The same things were measured in two ways. Each way mixes the same 9 hidden numbers, adds some noise and spreads widely along 6 directions of its own, which tell nothing about the thing.
Some things both ways: the first way, then the second way.
[ -9  -7   8 -14 -11  32 -13  21  19 -30 -47  40  -6  18  -6   1 -12]
[ 41  29 -19  18 -10  15  -4 -36  17  -7   7  -1 -16  28  -7  -5  -7  -3
   4  21   7  12 -39  26  27   6  -9]

[-13 -10  -2  -3  19 -14 -19 -18  15  11  -5 -16 -10  -2 -14   7  14]
[  2 -13  -6  12 -20  -2  -1   0  20  -6  -9  20 -23 -10   7   2   9   5
  13   4  -2   2  11 -17  -1  20 -16]

[  2   5  15 -10 -11  19   7 -17  11 -18   2  25   2  -8   6   2  -2]
[ 28 -28   5  25   6   0   1 -11  30  -7   2  16 -10   9   6  17  10  -6
  13  -3   0   1  18   4  15  18  17]

[ -5  -3  17 -21   2  -8 -12  -3 -13  17   4 -14  14 -28 -16   7  -2]
[ 21  -6 -10   7 -13   5   9 -27 -33  -5  27   4  -1  -9  14  -5 -14  -5
  10  13  19  13  -4  -2 -12 -23  -8]

[  4  22  38   1  -2  -5   9   3   3 -14  -5  -6 -19  -3  23  -7 -10]
[ 32 -23  -8  34 -12  21  17  -5  16  -9  -6   3 -25  27  -1  15  -5  19
  10  25  -6  14 -34  -2   4  17 -10]

[ 26  20  26 -12 -49   4   6  34  -8  -4 -11  -2  -6 -10  29  18 -31]
[-12   3   5  -6 -41  14  -4   0  -5  -7   1  16  19  17  -7 -29 -15   1
 -16  -2   3  -1  -8  17 -10 -34  -8]

[ 10 -14  46 -18 -29   3  35   8   2 -26   5  12 -18   7  17  17 -16]
[ 19  40   5   9   5  17  -9 -17  16  -5  -1  13   2  16  -7  -3  -4 -15
  19 -19  -1  -5 -27  21  12 -11  12]

[  5  36  16  -5 -17 -18  -3  -1 -32   4 -13 -10 -11 -11  10   5 -10]
[-10   0   0   6  -8  17 -10  -3   6   0 -13  12   5  15  -3 -12  -6   7
   4 -10   2   2 -18  17   6 -18  18]

[ -9   8   3  15 -21 -28 -12   1  56  13  18   1  32  30   3  21  15]
[-17  -9  -3  -7  -8   4  10  21  16  -6 -27   5 -24 -11  -2 -17  -4  40
  -7   6   8   6   8 -25 -12   8  -4]

[ -4  -9  -1 -35  -9  -7  -8  19   1  -2 -13 -11  13   2  11  13 -27]
[ 24  30 -20  17  -8   2   6 -27  10  -6   7   5  33  18 -17 -11  -9 -13
   4 -22  14  30 -19  27  27  -9   1]

[ -8  14   9 -10   1 -20  18   0   1  -4  -9   4  29  31 -15  24  12]
[ 28   1 -13   9   2 -18   4 -16  22  -8  -3  22 -10  -6   6 -24 -11   5
  12 -14  14   7  20  11  11   7   0]

[  0 -24  17  -9 -21  21   2  18  22 -24 -17  26 -17  -1  11   4 -10]
[ -5   4  11  11   6  10   1 -11  26  -7 -16  16  -4  16  -5  13   8   2
  -2  -4  -8   2 -31  12  -1   6  -2]

[  0  11 -25   7   4   0  -2  -5  -1   6 -21  11  26   5 -27  28  32]
[  4 -12   0  29  -7   7   6  -2   8   4 -15  33  15  19  -1  -5  -3   8
   1 -21  -5  10 -22  27 -16 -17  -1]

[-28 -10 -15 -27  17 -10  -7   1 -10  -3  -7  -3   6  17  -9  30   4]
[ -5  27   0 -14 -10  -2 -14 -15  15   3   1  22  26   3  -2 -15   3 -14
 -13 -11   9  -8  14  18   4  -3   0]

[-18 -12  24  12  19 -12 -25 -28  36   7   7  -2  -6  22  -4   4  26]
[ -1   8  -8   3 -12  14  -7  -6  11   7 -13   0 -35   0   7  -6   6  19
   4  23  -4  -8 -24  -9   2   8  -6]

[-15  10  30   2   6 -23 -14 -19  23   8  19  -9  11   9   7 -12  -1]
[ 29  -9  -7  26   0   6   9 -11  -4   0  13  -1  -2   5   2  -2  -6   3
  15  -6   4  10  -5   7   7  -8   8]

[-22  17  -8 -14 -18 -21 -19   4 -13   5 -19 -10  -6  -1  -4  12 -14]
[-36  31   8 -10 -20  34 -18  10  -5  -4  -8 -12   6  13 -18  -8  -2   3
  -5  -4  -1  -3 -28   2   9 -17   6]

[  4  -4 -23  -9 -11   7  -5  10  -1  -6 -29  11   4 -12  -3   7   1]
[  7 -14 -19  10  13   1   2  -4  22  -6 -21   4 -34 -12   8   9   3  25
  15  11  15  18   4 -22  20  40   8]

[ 29  -9  13  -6 -28   7  -4  -4   0  14  19  -6   3 -17  27  26  -1]
[ 15   9 -13  13   8  31   5   2  -5  23 -10  -6   3  16   2   7   2  25
  -3  16   4   3 -28   1  -2   3  14]

[ -4  -7  -2  11 -10 -18 -31   1  39  28   6  -7  19   6 -23  16  16]
[  7  18 -18   1 -10   0  11 -11 -22  10  -5  16  -8 -19  11 -31 -12  25
   0   3  20  10 -11  -2 -34 -31 -14]

[ -2 -23  -2 -27  -1   7  21  20  -4 -12 -10  16  27  -5 -10  24   3]
[ -6  23  -4   2  15  -9  -7 -28   9   2  -4  20  21 -11   1  -3   9 -13
   5 -31  16  13   0  18   5 -12  14]

[  0  -8  19   5 -19 -27 -56 -11  17  31   4  -3   2  -6  -2 -18   0]
[-16 -21   6   6  28  -7   3  -9  21  -9 -22  12 -17  -8   5   7   3  18
   3 -13   6  11  -5   1   3  11  14]

[ -8 -22  11  12   3  14  17  -2  32 -18   0  19 -11  12   7   7  18]
[ 37 -15  -2  18 -15  -5   3  -7  27  -8   5  25  -9   2  11  -3  -2 -14
  32 -12 -10 -10  16  -6  13  16   0]

[-15   4  -6 -14 -38  -1 -13 -10  14  -5 -10  18   3  11 -10  36  -1]
[ -1  -7  21  -6  -2  -5   3   1  46 -24 -17  28   5  13  -7  -9  -7  -1
  -2 -20  -4  -7  11   8   5   4   9]

[ 25  -7  40  -2  -7 -28 -10 -11  16  18  20 -18  10  13  20  10   7]
[ 21 -13 -19  15  -4  -4   4 -12  23  -8 -16  21 -23   1   7  -8  -7  19
  11   7  12  15  -1   0  10  20  -3]

[  8  52  -7  -1 -17  12  10  40 -28 -14 -67  26  29  -5 -30   8   0]
[-24 -29   1  13   5 -11   7  -7  16  -3 -25  14 -19   0   1  -9   4  33
 -21   1   2  15 -16  14 -14  -6  -9]

[-10  19  21 -21  21 -11  23   8 -13  -5 -19 -13  22   8 -24  17   2]
[-35  -5   2  -3  -3 -18  -5  -5   9   8 -12   7 -27 -28   8  -9  25  22
 -25   9   3  -3  13  -9 -22   6 -25]

[-29   9  36 -57  18 -23  20 -36 -17  -5   6 -42  11  -1   1  25 -20]
[  7  11   0   9 -26   9   2 -18 -20 -10  25   0  19  14  -8 -18 -15 -15
  -1  -8   4  10 -19  22   0 -35 -12]

Other things, the second way, with their names:
Z122: [-16 -15   6  17  -8  -3  -4  -3   5  -2   0  13  23  10  -8  -9   2  -4
  -9 -28   1  10   5  26   5 -19   7]
Z903: [  8   1 -12   8   1   4   0  -3  29   1 -21  13 -22  -1   2   1   9  21
   1  12   6   5   0  -9   5  27  -3]
Z13: [ -6 -15  12   1  -5   4   8   9  26 -16 -24  35  -3   2   3   7  -2   9
   6  -9   0   2   4 -10 -18  13  -4]
Z599: [-36   9   7  -9  12   3  -6  11  16   4 -25   6 -14 -19   1   2  15  18
  -1 -10  -1  -5   0 -19  -7  13   4]
Z965: [-21  41 -12 -12 -29  15 -14   5   3  16 -18  10  30   5 -11 -39  -6   3
  -1 -25   0  -3 -13  10   9 -25  10]
Z200: [ 33 -27  -3  13  -2 -22  31 -11  23 -20  -2  23 -15   4   5 -22 -23  20
   2  -2   1  11  -2   4 -10   8 -26]
Z993: [-21  35  -1 -12  18  18 -21  -7  12  22 -23  17  -1 -12   9  11  26   9
  -8   4  16  -9   3  -2 -13   9  16]
Z124: [ 18 -23   7  13   4 -13  16  -6  21  -7  -3  32  -1   5   8  -1  -3   8
  -6  -4  -1  -1  10   9 -20  12 -17]
Z114: [-24  22  15 -12 -21  10 -29  14   9   3   4  15  11   2  -6 -18  10 -12
 -18 -11   1 -25  34  13  -3  -3  -4]
Z30: [ 10  21 -17  10 -32  23 -18 -14  -5   2  10  -3 -39 -10   9  10  16  -6
  18  33   6  -2  -6 -22   6  16 -17]
Z585: [  7  23  -5  25  28   7   9 -13 -13  17  -5  11   8  -7   4   2   8   9
   7 -22   6  11 -30  17 -24 -20   3]
Z471: [-10   0   7  20  -2   5   5  -8   1  -2   6   4  16   7  -9  11  12  -5
 -12 -11  -2  13 -12  14  -8  -4 -14]
Z109: [  4  11  12  24 -11  32   8  16  -2 -14   6 -10  12  30 -24   4  -9  -1
   7 -16 -11   8 -33  10   4 -11  -4]
Z497: [-14  -4   8  17  -6  13   2   2  18  -9 -16   6  -8  14 -10   5   4   8
   4  -9 -14   6 -33   4   3   2  -6]
Z597: [ 13 -25  -7  -5 -26  -2   1  -8  12 -38   7   7 -15   4   0 -15 -29  -1
  19   3  14  13  16 -10  29  13  -2]
Z749: [-19  34   6  -5   4  14 -21 -13  -1   4  -5  11  10  -5  -2  -8   7 -11
   5 -23  10  -5  -5  16   0 -26  21]
Z979: [ 18 -24   2  18 -27   9  10 -16  22 -23  -2  16 -27  17   1  11  -4   5
   4  26  -3  10 -21  -3   0  11 -20]
Z872: [-29  34   3  -3 -21  28 -27   2 -11   3  -2   3   1   4  -9 -12   6  -4
  -6  -5  10  -5  -8  14  -4 -24   5]
Z216: [ -1  10  -6  11 -19  19  -8   3 -20  10  12  -3  -9   3   5  -6   1   3
   0  12  -3  -8 -14   1 -10  -3 -20]
Z293: [  6  13  -3 -24 -40   3  -9 -10   6 -13   2  12 -18  -2   8 -40 -24  -1
  11  10   2 -19  -1  -8   5 -15 -10]
Z211: [-45  11  -2  -5  -4   5 -15   5  -8  16 -16   6  -1 -18   0 -13  17  21
 -25  -2  13   3   6   3 -21 -13  -5]
Z163: [  2  37  -8  -3 -21  38  -7   8 -20  12  -1  -2 -10  14  -2 -18 -11  19
  -6  22   4  -9 -32   4 -18 -16 -12]
Z586: [ -5 -13 -13   9 -51  22  -9  -9   1 -10   9  -3  -6   9  -9  13  14   1
 -17  37  21  23  20 -12  11  10 -12]
Z607: [ 39  -6  -3  24 -15  18  13   5  19  -7   1  18   1  30  -4   6  -8   7
   1  10  -2   4  -6   7  -4  18 -14]
Z665: [ 33   3 -13  -2  -9  21  15   4   8   0  -5   7  11  15  -1 -10 -19  17
   7   8  12   5   2 -11   6   4  14]
Z575: [-16  -1   1   0  34   4 -11  -7  16  13 -28  27   0  -7  13  10  11  17
  -4  -9  15   2   3  11  -9  11  24]
Z845: [ 18   8 -23  23  -6  11   3 -14  -4   5   0   3  13  13  -6  -8  -8   6
   8  -9  13  24 -17  16  17  -6   7]
Z275: [ -5  -6 -12  16  12 -10   6  13  32   9 -32  15 -13 -18   4  -8  10  22
  22 -28  -8   4   3 -19  10  23   9]
Z655: [ 17  13 -11  23  19  18   2  -7   5  10  -5 -13 -11   4  -1   9   5  11
  19  -4   1   9 -27  -1  17   7  17]
Z685: [-21  17  -5  18 -18   4 -12  -5  11   0 -16  17 -17  -6  -6 -10  16   7
   0 -11   2  10 -13  10  -9 -11 -14]
Z463: [ 17   6 -13  -8 -30  17  -4 -14 -16  -8  18 -12 -16   0   6 -16 -19   1
  14  25  12  -1  -6 -14  15  -8  -1]
Z490: [ -2 -25   3  -1  -9  -2   4   0  17  -7 -17  30   1   1   7 -13  -9  14
   0  -8   8   3  12   0  -9  -6   8]
Z701: [-34  11   1 -19 -10 -13 -15  16   5   0  -8   7  -1 -20  -1 -40  -5  12
  -9 -23   2 -13  27   0   0  -3  -8]
Z439: [  1   5  -8   0  11   5  14  -8   6  -2 -18  12  -7  -4   6   2  -7  21
   4   4   6  11 -26 -11 -12  11  -8]
Z573: [-18  10  11 -13  23  17 -18  -1  -3   9 -10  20  15   3   8   2   0   7
 -14  -6  20  -8  12  17 -14  -9  28]
Z273: [-19  -9  -3  10  -8  12 -13   5   6 -26 -10  -2 -20   5 -11  -5 -10  11
  10 -11  11  19  -5   4  23   6   6]
Z338: [-14 -12   2 -10 -12  -4 -12   8  20 -13 -11  10 -15  -5   2 -22  -9  10
   5  -8   2  -8  20  -5  16   8   6]
Z691: [-16  27   0  -9 -17  16 -21  -5 -14  -2   1  13  -8 -10   5 -16  -4  -7
  11  -5  11  -9  -2   1  -9 -22   2]
Z326: [ 11 -14   9  17 -17  44 -14   7  -3  -8  10  -1 -19  22   4  34   5  -4
  13  30   1  -7  -4 -11   6  16   9]
Z268: [  9  31  -3  -4  -4  21  -4 -12  19   5 -13   5  -9  10  -3  -1   6   8
  -3  15   3  -6 -23  -1   2   4   3]
Z632: [-20   9   4   1 -15   9 -31   8  11   4  -6  18   1   5   1 -17   4  -7
  -1 -15  -1 -17  16  19  10  -1   7]
Z713: [ 24  34 -23  -5 -12  18   0 -16 -22   9  10   5  26   7  -1 -26 -22   4
   0   1  29  13  -5  15   2 -25   9]
Z348: [  1 -19  12   9   4  -9   3  -9  52  -6 -22  22  -1  11  -2   5  15   4
  -6 -10  -9  -1   4   7  12  15  11]
Z415: [ 27  20 -19  16  -1  18   1  -3   9   4   0  -5   7  12  -8  -3  -5   1
  19  -8   6  12 -10   0  29  12  13]
Z105: [-14   9 -16  17  18   5 -10   5  26  19 -27   2  10   2  -7   1  17  14
   3 -24  -1  11  -7   8  28  22  20]
Z249: [ 12  -1 -14 -11 -12   4   3  -8 -33 -10  12  13 -10 -16  15 -29 -30  15
   5  11  35   8  17  -5 -19 -20  -4]
Z477: [ 34  19 -18  21 -15   4  14 -24  -2   2  10  10   8   5  -2 -11  -4  -2
  10  -3   9  18 -18   9  -1 -15 -11]
Z69: [ 29  -7 -16   9 -27  12   1   5   3  -3   6   5 -14  10   4 -19 -16  12
   9  17   7  -1  11  -6  10  12  -7]
Z723: [ -5 -20   8  -3 -32  22 -12  12 -13 -14   4  24  -5   9   9  -7 -18   1
   6   9   8  -9  15  -4 -15 -11   0]
Z504: [ 17  -3  -6  -5  -9 -20   0  -1   8  -7   4  24 -19 -15  15 -35 -17   9
   5  -4   8 -12  30   0  -8   9 -20]
Z941: [-32 -17  13  11   2  10 -15  17  18   5 -16   9   3   0  -3  11  20   3
   0 -20  -7  -4  13  -1   6   8  20]
Z940: [ -7 -21  12   7 -29   7   2  14  -8 -15   6  19  -8 -11   3  -4  -3   0
   9  -6   5  -2  26 -17 -24 -13  -9]
Z640: [ 21  34  -8  11  -7  -2  -2 -13   9  -7   8  18   4  -2  -7 -16  -2 -11
  10 -20  14   8   9  15   1  -6 -10]
Z986: [  1  -7  -5  20   1  -6  -2  -8  19   2 -13  23 -14 -13   8   5  17   3
  13 -13   3   7  10  -4  -4  10   0]
Z963: [  4 -19   7  -1  -4 -21  20 -15  19 -19  -9  30   0 -12   5 -12  -8   6
   3 -16   7  10  10  -4 -15 -10  -7]
Z247: [ -9   3  10   7 -16   8  -6  -7   3 -11   1  16   8  -3  -2   1   4 -15
  16 -23   0   3   1   0   0 -19   9]
Z730: [  7 -14  -7 -16 -20   8 -12 -14   5 -24   1  14 -38 -13  17   0 -10   5
  15  32  26   1  24 -26   8  16   5]
Z231: [  6 -27  10  21 -10  19  -2   2  12 -13   1   1 -29  17   2  17   4   8
   2  21  -7  -2 -10  -1   2  15  -5]
Z388: [-17  12  -5  -1 -12  34 -23   0 -12  -4  -3 -11 -21   3  -1   4   0   8
   6  16  14   4 -12  -6  13  -2  14]
Z901: [-24  -5   2  -6  20 -18  -6  -6   4   2  -5  11   0 -25   9 -12   5   7
  -5 -22  13   1  25   2  -3   0   8]
Z923: [-13   4   9  19  11 -10   4   0  19 -13 -10  11  10   3 -14 -12  -1  -2
   8 -47  -7  12 -12  20   8 -10   3]
Z97: [ 36   5 -17  35   2  24  12 -10 -15   8  -4  11  -9  17   5  -6 -16  21
  15   4  10  17 -40  17 -14 -20   4]
Z628: [  5  13 -12   8  -6  -2   6   1  30   1 -16   2 -18  -5  -7  -8  10  17
   2  -1  -1   8   0 -14  11  24 -11]
Z47: [-12  24   5  -1   9  27  -2   2  22   7 -27   9  16  18 -11  10   7  10
  -6  -7  -1   2 -31   4   2   2  18]
Z972: [ 11  16 -10  19 -22  11  -6 -10  -1  -9   9  -2 -17   0  -4  -5  -1 -10
  26  -6  -3   6 -18  -2  17  -1 -10]
Z135: [ 28   2 -10   6 -32  -8   8 -30   9 -35  10  16 -15   3  -3 -24 -27 -11
  25  -5  11  17 -12   5  15 -15 -13]
Z506: [  2  18  -3  20 -19  34 -13  -4  -8  -9  -6  11  -6   8  -5   5  -4  -8
  31 -13   8  12 -26   4   5 -23  18]
Z474: [ -9 -16  -5   5  22  -1  -3 -12  33   9 -25   3 -19  -3   6  20  24  25
 -16  20   8   9   0  -6  10  35   9]
Z981: [ -7   0 -13 -14 -24  -9  -9 -16 -10 -14   9   7  -3 -13   5 -33 -19   0
   2  -3  23   8  19   3  10 -14  -4]
Z588: [ 25 -14 -13   4 -27   6  13 -14 -13 -14   9  15 -14   0  10 -13 -23  11
   7  21  18  13  -1  -8 -12  -8 -15]
Z957: [  2  17 -13   1   4 -21  -1 -19   8 -13  -8  29  -4 -29   7 -23  -8  -4
  25 -35  22  16  16   1   1  -7  -1]
Z458: [-16  29   0  11 -15  31 -26  13   5   6 -16  23   5  10  -4   1   6  -8
  18 -21  -5  -9 -15  11   1  -1   8]

Some of these things the first way, each followed by its name:
[ -4  19  12  -1  -9 -29 -18  31 -12  12 -19  -1  26   9  -4  -3  -3] | Z981
[ 16 -30   9 -48  -1   1  34 -30 -21  -1  32 -17   4 -18   6  60   7] | Z993
[-15   6  32 -19   2  -4  32   2   1 -27   9  -4 -17  12  20  25  -8] | Z268
[ 26 -33  20 -19 -25  17  32  14  18 -11   5   4   4 -18  10  14 -13] | Z585
[-17   4  -7   0  -3 -33 -11  12   5  12 -16 -13  17  33  -6  13   3] | Z701
[-13  10  18  -5  33 -22  35  -8   4 -10  10  -9  19  13 -13  11  23] | Z986
[  2  15  -7 -30 -24 -10  11  22 -26  -6  -4 -17  -2 -11  21  27 -30] | Z713
[-39  -3 -23 -20  -2   5 -20 -18  30  -9 -40   0   2  17 -27  23  -1] | Z200
[  7   1  -2 -23 -23  -1 -16 -18 -19   9  -4   7   4 -26 -15  27   6] | Z730
[-10 -14  -7  12  -5 -36 -50  -6  30  36  16 -31  -4  19  16  16   9] | Z965
[ -5  18  11 -11  -6  -5   3  16   8 -14 -14   6  13   5  18 -13 -21] | Z122
[ -8 -11  10  15  -4  -3 -37 -18  33   3  25  27 -11  -3  13 -17  13] | Z326
[-10   4   2 -10  -8 -12  14 -16   6  -8 -11   7  27  22  -1  30  17] | Z338
[-33  38  12  -8   6 -25  13  18 -15 -14 -38   5  17  14 -34  10   4] | Z135
[-20   0  -7  -6   4   5   7 -10   9 -12 -14  11   7   2  -7   5   5] | Z655
[-11   1  13  -5   3 -25  -9   0  21   7   3 -23   1  22   2  11  -3] | Z628
[ 21 -10   1  -4 -39  13  12  -1  18 -10  -1  21   1 -26   4  10   0] | Z506
[-31  23  -2  -3  11 -31 -11  17  -6  -8 -10 -22 -33   8  25 -20 -28] | Z415
[ -1 -32 -10 -18 -13   3  13 -11  15   3   2   3  26  -1 -13  44  19] | Z599
[-10  15  15 -22   9 -12  14  31 -18  -7 -13  -8  12  -4  -3  -1 -18] | Z471
[ 15 -11  30 -20 -31 -22   1  16  16   5  12 -14  -1  11   7  10 -24] | Z640
[-22  -2  12 -33   6 -10  25 -20  18 -30   6  -4  -2  14  15  13 -14] | Z872
[-17  26  29   5 -11 -31 -18  -2 -23  16 -13 -20 -23   8 -10  19   3] | Z293
[-10   0  38 -16  -7 -36  -1  -2  14  -6  10 -16   6  14  37  -2 -16] | Z597
[ -4   0  -7  -8  -7   7   4  14  -4  -4 -22  12   9   6 -20  26  10] | Z124
[ 45  24  22  17 -48   6   4  36  -6   4 -15  12 -12 -20  12  -4 -15] | Z97
[ -4 -17 -16  -4   9  14   4   6   2   0 -24  13  20   5 -25  22  24] | Z216
[-18  45  26   4  -3 -44  -5  23 -23  17  -3 -17  11   0 -22   9   0] | Z963
[ 23  14  25  -2 -29 -23  -8  -7  -6  23  21 -16   9  -9  13  25   4] | Z490
[  7  14   2 -29  -8   0  39 -15 -20 -15  -7 -18   5   2  15  43  -7] | Z69
[ -2   7  16 -17  -5 -16  -2 -10  -2   9   7 -20   7 -10   2  22  -2] | Z588
[ 14  -6  28 -10 -10  -5  12   8  31 -11  -8  -2   1   8   1   0  -9] | Z685
[  8   6  -7  14 -34  10  -1  40  10  -8 -25  25  -9   8   1  16  -2] | Z163
[-25  -5  15 -14   1 -30  -3 -15  26   0  -4 -12  19  27  -8   4  -1] | Z923
[ 29 -17  -9  -2 -54  -1 -32  12   0  27  -4  -6 -25 -34  -1  25  -9] | Z13
[ -9   1 -13   9 -17 -18 -44 -17  15  16   5   1 -18  -9   4  -1   6] | Z723
